There are 4 ways to turn a row about zero (a turn may also mirror it). The second row of each pair is the first, turned, with some noise. The first 36 pairs use one turn. New pairs use 2 turns, one after the other, and a turn may come again.
Some pairs, each with its turns in order after it:
[ 12.2 -10.4 -12.7  -7.0  25.0 -23.3  11.3  16.1]
[14.0 24.1 27.3 -8.4 15.1 -1.7  0.2 -6.8] : B

[-25.7  -5.2 -19.6  -5.4  -0.8 -10.5  47.2  30.6]
[-12.4  18.3   4.1  19.7 -40.2 -20.0  22.5  31.7] : Y

[-35.4  47.2 -15.2  12.5 -27.6  28.3  13.1   4.2]
[-40.2  15.4 -12.1   6.0   6.2  59.7   4.4  -5.4] : T

[-11.0  -6.8  -6.3  19.7 -17.2  -3.9   7.7   8.8]
[ -7.2   4.4 -13.0  -5.3  23.4   2.0  -6.2  -8.1] : T

[-24.9  10.3  -9.1  13.8   5.2 -11.1 -23.7   9.9]
[  6.3 -21.8 -13.0 -15.8  13.2  24.5   4.0   0.8] : T

[-17.4   2.8 -38.8  20.0  33.4   5.0  -8.7   9.3]
[-13.7 -18.7  22.7  25.6  18.3 -32.6  -8.1  18.4] : Y

[-20.5 -36.0 -40.8  -1.2  14.3  -5.0  25.3   7.2]
[ -6.7  15.3 -47.3 -20.6  10.0 -25.7   4.2  24.2] : T

[-2.1 33.8 23.4 11.7 23.3 29.3 28.0 20.1]
[ 11.2 -10.7  -5.8 -31.4  -4.4  53.8  13.7   7.8] : B

[ -8.7  15.7  -9.7 -21.8 -21.2  -8.5   7.0 -14.7]
[-20.1  -7.7 -12.7  -1.8 -25.8   6.1 -12.1 -13.4] : T

[-23.6 -14.0   7.9 -29.4  -0.7   0.0  17.4  -0.7]
[  7.7  31.7 -26.0   1.7   1.8   4.5 -12.7  -0.9] : B

[-35.5  24.7  23.6 -12.3   1.6  -6.5 -12.7  14.4]
[-30.5  -1.3 -26.0  -8.4  14.5  -3.3  32.5  -1.1] : Y

[ -6.4  18.5 -25.6 -29.7  34.8 -20.2  -7.0   6.6]
[ -3.0  41.0  -6.7 -20.9   3.5   7.8  23.6 -32.2] : V

[ -8.2  37.2 -32.2  -1.9  -2.9  13.7  18.7  43.6]
[ 18.3  37.3 -26.6 -35.5 -20.9   4.9 -28.9   8.6] : V

[-54.2   1.2  -4.4 -15.4 -22.6  -0.7  52.1  26.6]
[ -0.9  37.6 -35.8 -45.5 -20.4  10.3 -34.6 -24.0] : B

[ 27.1 -19.6 -22.2  -2.4  40.3  -4.8   7.8  -1.5]
[ 27.3   8.5  -7.4   4.8  -3.6 -28.0  -6.6  36.3] : T

[-12.8  -9.7 -15.7 -37.6  -4.3  37.3  23.5  33.5]
[ 19.1  25.9   1.5 -22.7  38.1  13.7 -38.4   8.5] : V

[ 33.0 -13.2   0.9  -0.9   1.4  44.2  -2.8 -21.5]
[  5.7  22.0  12.9  50.6  -2.2 -15.6  15.3   5.9] : T

[-20.5   6.6  27.7  -5.8  11.0   1.5 -24.1 -19.1]
[  3.3 -10.1 -33.8  11.9  21.3  -1.7  24.5   0.1] : B

[ 16.6 -22.9   0.6 -12.2  -9.5  21.0  -9.4   5.9]
[20.9 13.7 10.0 12.2  9.2 22.0  1.8 -3.7] : Y

[-14.5  44.4 -16.6 -53.4 -21.2   2.2  18.1   0.1]
[ 45.2  34.4 -15.2   0.7  -1.2  34.2 -21.0 -34.1] : V

[17.9 -8.3  2.5 22.3  0.6  3.6 41.3 43.1]
[ 16.4   3.3  29.0 -47.2 -11.4  10.4 -24.4  15.8] : B

[ 26.4  -7.5 -24.4   2.9  14.6  30.6  12.3  24.1]
[23.8 15.7 37.1  5.0  9.7  1.7 -2.8 30.7] : Y

[ 19.7 -11.0 -33.7  17.6 -13.6  10.3 -11.9  31.8]
[ 20.0   9.9  17.3 -27.2 -12.9 -18.0   1.8  37.5] : V

[-18.1  -1.3 -22.6   0.4   4.4 -30.2   6.1 -12.1]
[-19.2  17.2   4.3  -0.3  15.8 -13.3  -5.8 -28.1] : B

[ -0.4 -27.4 -40.4   7.1   0.7  23.1  -2.7  -6.3]
[ 15.6   7.2  11.8  39.5   9.6  -4.8 -25.0   9.6] : Y

[ 11.4  -7.0   5.1 -13.6  15.0 -14.7  -5.8 -34.1]
[ 24.5 -22.8  -7.4  -9.1  -2.4  -8.3  -4.6 -25.2] : Y

[ -7.3 -45.3  -0.3   8.9 -33.0   7.0  -4.7 -30.6]
[ 22.4 -38.7  25.4  22.1  21.8 -28.0  -0.1   6.6] : V

[ 14.3   9.9 -22.9  18.9 -11.7  26.9  -7.7  -7.3]
[  3.6  14.0   2.2   2.4  22.4   1.3 -33.3  18.1] : Y

[-25.0  31.7  -0.1  35.0  -7.6  26.7  13.6  15.8]
[-26.7  15.5   6.2  -0.8  32.2  43.4   8.2   9.1] : T

[ -5.8  22.8  -1.2   0.2 -49.0 -24.1  27.1   6.8]
[  1.9 -14.8  -7.7  -6.9 -11.4   4.4 -48.3 -36.5] : B

[ 30.8 -18.9  -7.9 -11.9  10.7   1.8  43.1 -26.5]
[-16.9  30.8  28.8  36.6  10.8 -19.7 -22.7  -9.7] : V

[  4.5 -43.6  -6.8   2.3  -2.0  -2.0  -2.1  -7.3]
[ -1.0  -5.5  19.8   8.9  25.4 -24.6  12.1  14.9] : V

[-15.1 -30.5 -22.5   3.6 -11.3 -22.6   5.2 -16.2]
[  0.5  -0.7  -9.0  32.7 -26.3 -13.2 -18.5 -16.9] : Y

[  2.9  -0.6  16.0 -36.2  36.1 -29.4  10.5  -9.9]
[  5.1 -15.2  18.6 -22.6 -37.1 -23.5  -8.3  28.1] : T

[ 43.6   3.4 -24.2  18.0   1.1   8.4  -8.0 -21.8]
[ -6.6   7.8  44.6   3.9 -34.6 -14.7   0.2   3.4] : V

[  3.5 -45.8 -20.4  -7.3  14.9 -14.4 -17.4 -17.7]
[-12.2  29.3  14.0  21.0  17.9 -38.7   6.8  14.3] : B

New pairs, each followed by its turns in order:
[ 21.7 -13.9  36.0  30.4 -15.3 -11.9  -0.3  -5.4]
[  1.5 -11.6  36.3  22.7   0.8   6.9  20.1 -27.8] : B Y

[ -2.8   2.7  -0.5  10.3   7.3 -11.3  25.6  -5.1]
[ 5.4 -8.0 -9.0  3.5 22.2 -4.5 18.7 -3.4] : B Y

[-22.3   8.1   2.8 -21.9  10.6   0.5  -4.4  22.4]
[ 19.4  26.8 -11.3   2.6  -7.4   3.6  15.8  10.2] : T Y

[ 5.6 -7.9  2.6 -8.1 -5.7 -0.8 13.5 37.5]
[  8.9  15.8   3.2   7.9  -8.6  27.2  -2.9 -21.0] : T V

[-12.0 -17.3 -35.0 -26.3   5.6  18.7   2.6  23.8]
[-26.5 -18.7  12.3 -36.0 -18.8  -0.3  -9.4  21.0] : Y Y

[  2.3  24.1  20.4 -30.7 -22.9   0.7  30.9 -25.0]
[34.6 44.2 18.9 -1.9 -9.8  3.6 -6.2 -6.0] : Y V

[ -4.5  23.0  24.3  24.5 -20.4  -6.2  18.3  53.0]
[-16.0  51.2  33.2  23.3  17.8 -17.5  -5.9  13.2] : V Y

[-14.0  -1.1 -11.6  -9.3  14.2  24.7   7.1  -2.3]
[ -9.5  23.5  -6.1 -19.0   4.5  15.5  -4.0   1.2] : T T

[ 12.4  -5.6   6.5  -9.8 -19.1   1.2 -13.3  13.3]
[ 16.7  -4.3  10.6 -11.4 -11.6  11.4   1.5  19.3] : V B

[  9.0  15.5 -35.9  14.2  24.5 -12.4  -5.1  12.6]
[-21.4 -23.1  -1.5  -9.9 -17.0   6.9  20.9 -30.4] : Y Y

[ 24.8  -5.0  -6.5   2.3 -23.3  53.2  -4.2   7.1]
[-23.5   7.8  15.9  20.4  23.3  26.8 -30.5  24.0] : T T

[ 44.6  -3.3   4.5   6.3  -3.0   7.0 -19.1  27.5]
[ 17.5   1.6  36.3  31.7  -3.4   0.8 -25.2   7.1] : T T

[ -8.6 -13.9  21.5   2.3 -25.7 -16.5   4.6 -30.3]
[-12.9 -41.2 -12.0  -7.9  10.5 -21.6   0.8  -0.6] : T T

[ 14.1 -22.8  -8.2  36.2 -15.5  -0.1  21.4  18.2]
[ -2.2   2.7  16.4   9.2  22.6  19.8  39.8 -21.1] : T B

[ -5.4   4.0 -11.5  -9.0 -38.7 -21.4 -32.9  -3.0]
[-40.4   5.9   3.6  27.2  -1.0 -19.1  -7.2  20.2] : T B

[  0.8  14.5  14.3   5.7 -18.0  20.6   7.6  14.6]
[  5.7  11.3  -7.3 -23.4   3.3  16.0 -18.4  -1.3] : Y V

[ -2.9  24.1 -20.0  29.0  21.8  25.4  -2.5 -36.4]
[-18.0  14.5   8.0 -29.7  19.7  -5.7  46.8  17.2] : Y V

[ -6.0 -13.8  33.3  25.5 -27.9  -2.0 -12.2 -52.3]
[-16.9  -1.5   3.2 -22.2  24.5 -45.7 -20.3  43.3] : V B

[ -6.8  11.7 -15.3  -0.1 -34.1  -3.1 -16.0   3.9]
[ 21.1  23.0  22.1 -11.5 -10.5  11.2 -13.1  -8.1] : V Y

[22.9 23.4  9.3 -7.8  5.6 34.9 23.1 26.6]
[ 12.4 -19.6 -18.9   9.6 -39.0   0.0  36.0  -8.5] : V B

[ 32.7  -4.3 -14.0  11.8 -32.7  -4.3 -15.7  10.5]
[ -2.7 -25.9  25.8  19.4 -16.1  26.9  13.7  -7.1] : Y T

[-25.5  -7.2   1.5  -8.6  -9.3   8.6   8.0  15.3]
[  2.5   3.8 -17.2 -10.0 -12.4 -16.4 -21.3   6.1] : Y V

[ -0.5  23.4 -35.6  15.5   6.4  23.4   1.9  32.1]
[  9.4  17.2  18.4 -11.8  34.2 -10.4   0.9  41.2] : T Y

[ 36.5  -6.5  10.2 -12.1  27.7 -23.1  -1.8 -22.2]
[  4.1 -10.7  -6.2  16.7  -7.7  10.4  40.4  36.3] : T V

[-12.5 -41.6  30.4 -15.8   2.8  18.5   6.6  -9.1]
[ 19.4   6.5  15.5   8.7  -4.1  18.4 -35.4  36.0] : Y Y

[-14.2  43.9  10.2  -0.6 -29.5  30.2  -5.4 -27.5]
[ -2.4  35.1  27.2  10.8 -24.2   6.1  38.1 -28.0] : Y B

[ 3.8 17.0 24.6 23.2 20.6 10.9  6.5 14.7]
[34.6 10.0  8.0 13.1 -2.8 11.3 23.2 10.3] : B Y

[-19.1 -30.3  -8.8  15.7  53.7 -30.6 -12.2 -42.2]
[-21.1   5.1   9.3   0.3  37.8 -62.6 -16.7  36.0] : Y B

[-4.3 30.0  9.1 36.2 -6.0  4.3 -4.9 13.6]
[ 32.7   7.2 -11.9  30.1 -14.9  10.7   8.5 -12.0] : B Y

[ 1.1 -6.0 -3.3 48.6  0.3  0.5  6.6 38.0]
[-27.6  37.1  17.3  15.8 -13.5 -19.8  22.3 -17.5] : V Y

[  6.0 -19.8   4.6  18.1 -25.0   9.0   6.7 -24.1]
[-16.0 -13.9 -12.4  -4.8  -8.8 -25.4  17.9 -20.9] : T V

[-30.7 -33.7  23.8  29.8 -27.2  -6.3  51.3  -8.2]
[-20.0 -50.6  -6.4 -39.8 -25.4   3.9  12.6  38.2] : T T

[11.6 40.2 -7.1  8.7 20.9 -6.7  5.4 -1.9]
[-26.4  -5.8 -15.3  16.2 -10.2  19.9   0.1 -22.2] : V T

[  3.6  -1.3  16.7  -4.1   7.6 -18.6   1.3   9.3]
[ -3.0   9.1 -13.7   4.5  -1.0   3.2 -19.1   5.8] : Y B

[ 28.1  10.6  -1.8 -17.3  -9.8   7.4  16.0  30.9]
[ 11.0  -2.4   4.8   9.4 -34.6  33.3  -8.1 -11.9] : T V

[ 22.7 -38.6  30.5 -16.1  34.7  -7.9  33.4  18.2]
[-43.5 -31.7   2.5   5.9  20.4 -24.2  26.2  38.8] : V Y

[ -2.0  36.3 -11.8  14.5 -15.2  13.3 -12.5  32.5]
[-12.2  -6.4  29.1 -15.5 -10.5  19.5 -40.0  -9.7] : T V

[ 9.7 36.3 11.3  1.0  1.8 10.3 -3.8 24.6]
[ -1.2  -0.3 -11.1  11.7 -45.9   2.2   3.4   1.5] : V B

[  6.8 -34.4  -2.4 -10.6  -3.0  64.4  14.7  -8.4]
[ 32.7   6.5 -35.1 -33.2  -9.2  16.3 -17.8  39.1] : B V

[ 21.3  27.8 -19.8 -17.7 -14.5  13.0  29.6  -3.7]
[-32.3  22.0 -20.4 -16.2  30.0   1.6 -16.8   8.6] : T Y

[-36.1  -2.5  -7.8   8.1  12.2 -26.2  18.9   2.4]
[ 24.0  -7.2 -27.6   7.0   7.2 -31.6  10.7  13.6] : Y V

[ 37.4  15.3  -9.5  -3.4  24.4  18.2  15.4 -29.3]
[-24.8  -9.7 -43.2 -17.2  14.6  24.3  -5.2  -6.6] : V Y

[-10.3  -4.7   2.3 -30.3 -46.3  -7.5 -32.7 -13.5]
[  2.1  -8.8  36.5   6.2   8.2  15.8 -16.5  49.3] : V B

[  4.4 -37.9 -29.8 -11.5  18.7  14.0  16.1 -18.1]
[ 12.0   4.4 -28.4 -31.2  10.3  15.6 -36.0   2.5] : T T

[ 22.2 -21.9 -29.1  36.8 -24.0  30.9 -17.9 -18.5]
[ 43.6 -29.1  22.6  26.3  18.4  28.3  25.5   4.0] : Y T

[-6.7 14.2 13.7  0.4 -8.5 45.8 11.5 44.3]
[ 40.8   5.4 -11.9   2.9 -16.9  20.9  43.2  -8.7] : V T

[ 26.2  -5.9  -1.6 -10.7  -2.3   2.0  -2.5 -46.5]
[-21.4 -39.6  -9.7  28.6  -8.8  -2.3  -3.5   4.9] : V V

[-18.0   1.9 -31.1 -58.2  19.6  -1.1 -37.0  16.7]
[ 63.3  -5.2 -14.2 -32.2   8.8 -15.4  25.8  19.1] : V Y

[  3.3  17.1   2.3  -2.5 -47.2 -29.1 -30.0   3.9]
[ 20.5 -14.0   0.4  -9.8 -11.9   7.8  -4.2 -57.8] : Y V

[ -3.2  16.1 -24.6  13.2 -31.1  10.9 -32.6  22.1]
[-16.5 -14.7 -24.8 -31.8 -13.3  16.4   8.9 -33.8] : Y V

[-20.6 -40.9  -7.0 -30.0  14.0  15.0   3.1 -15.2]
[  3.9 -11.1  26.4  -8.8 -20.1   6.1 -46.8  18.1] : Y Y

[-24.5 -10.6  33.2  -7.2  27.8 -11.8  -9.6  14.5]
[ 30.7   3.9  24.5 -13.9  -5.9 -32.6   4.3   9.9] : B Y

[  0.4  -6.3  36.9 -12.1   1.7  -5.2 -26.1  17.4]
[13.3 -0.2 10.0 25.6  2.6  6.8 15.3 37.8] : V Y

[ 11.4  -5.6   5.7   0.9  -6.3   0.8  43.5 -32.7]
[33.4 12.7 25.0 -1.4 -6.8  3.6  8.7 31.5] : Y V

[ 15.4  -1.7   9.3  43.5 -32.3  14.2  -4.9  -0.6]
[ 26.4  -6.4   3.9 -13.4 -12.8 -41.7 -17.8   6.6] : V B

[ -4.4 -21.1  15.0  11.2  13.1  -2.1  11.2   2.7]
[  3.1   2.8  16.4  -4.5   7.2 -15.7  25.5  -0.9] : B Y

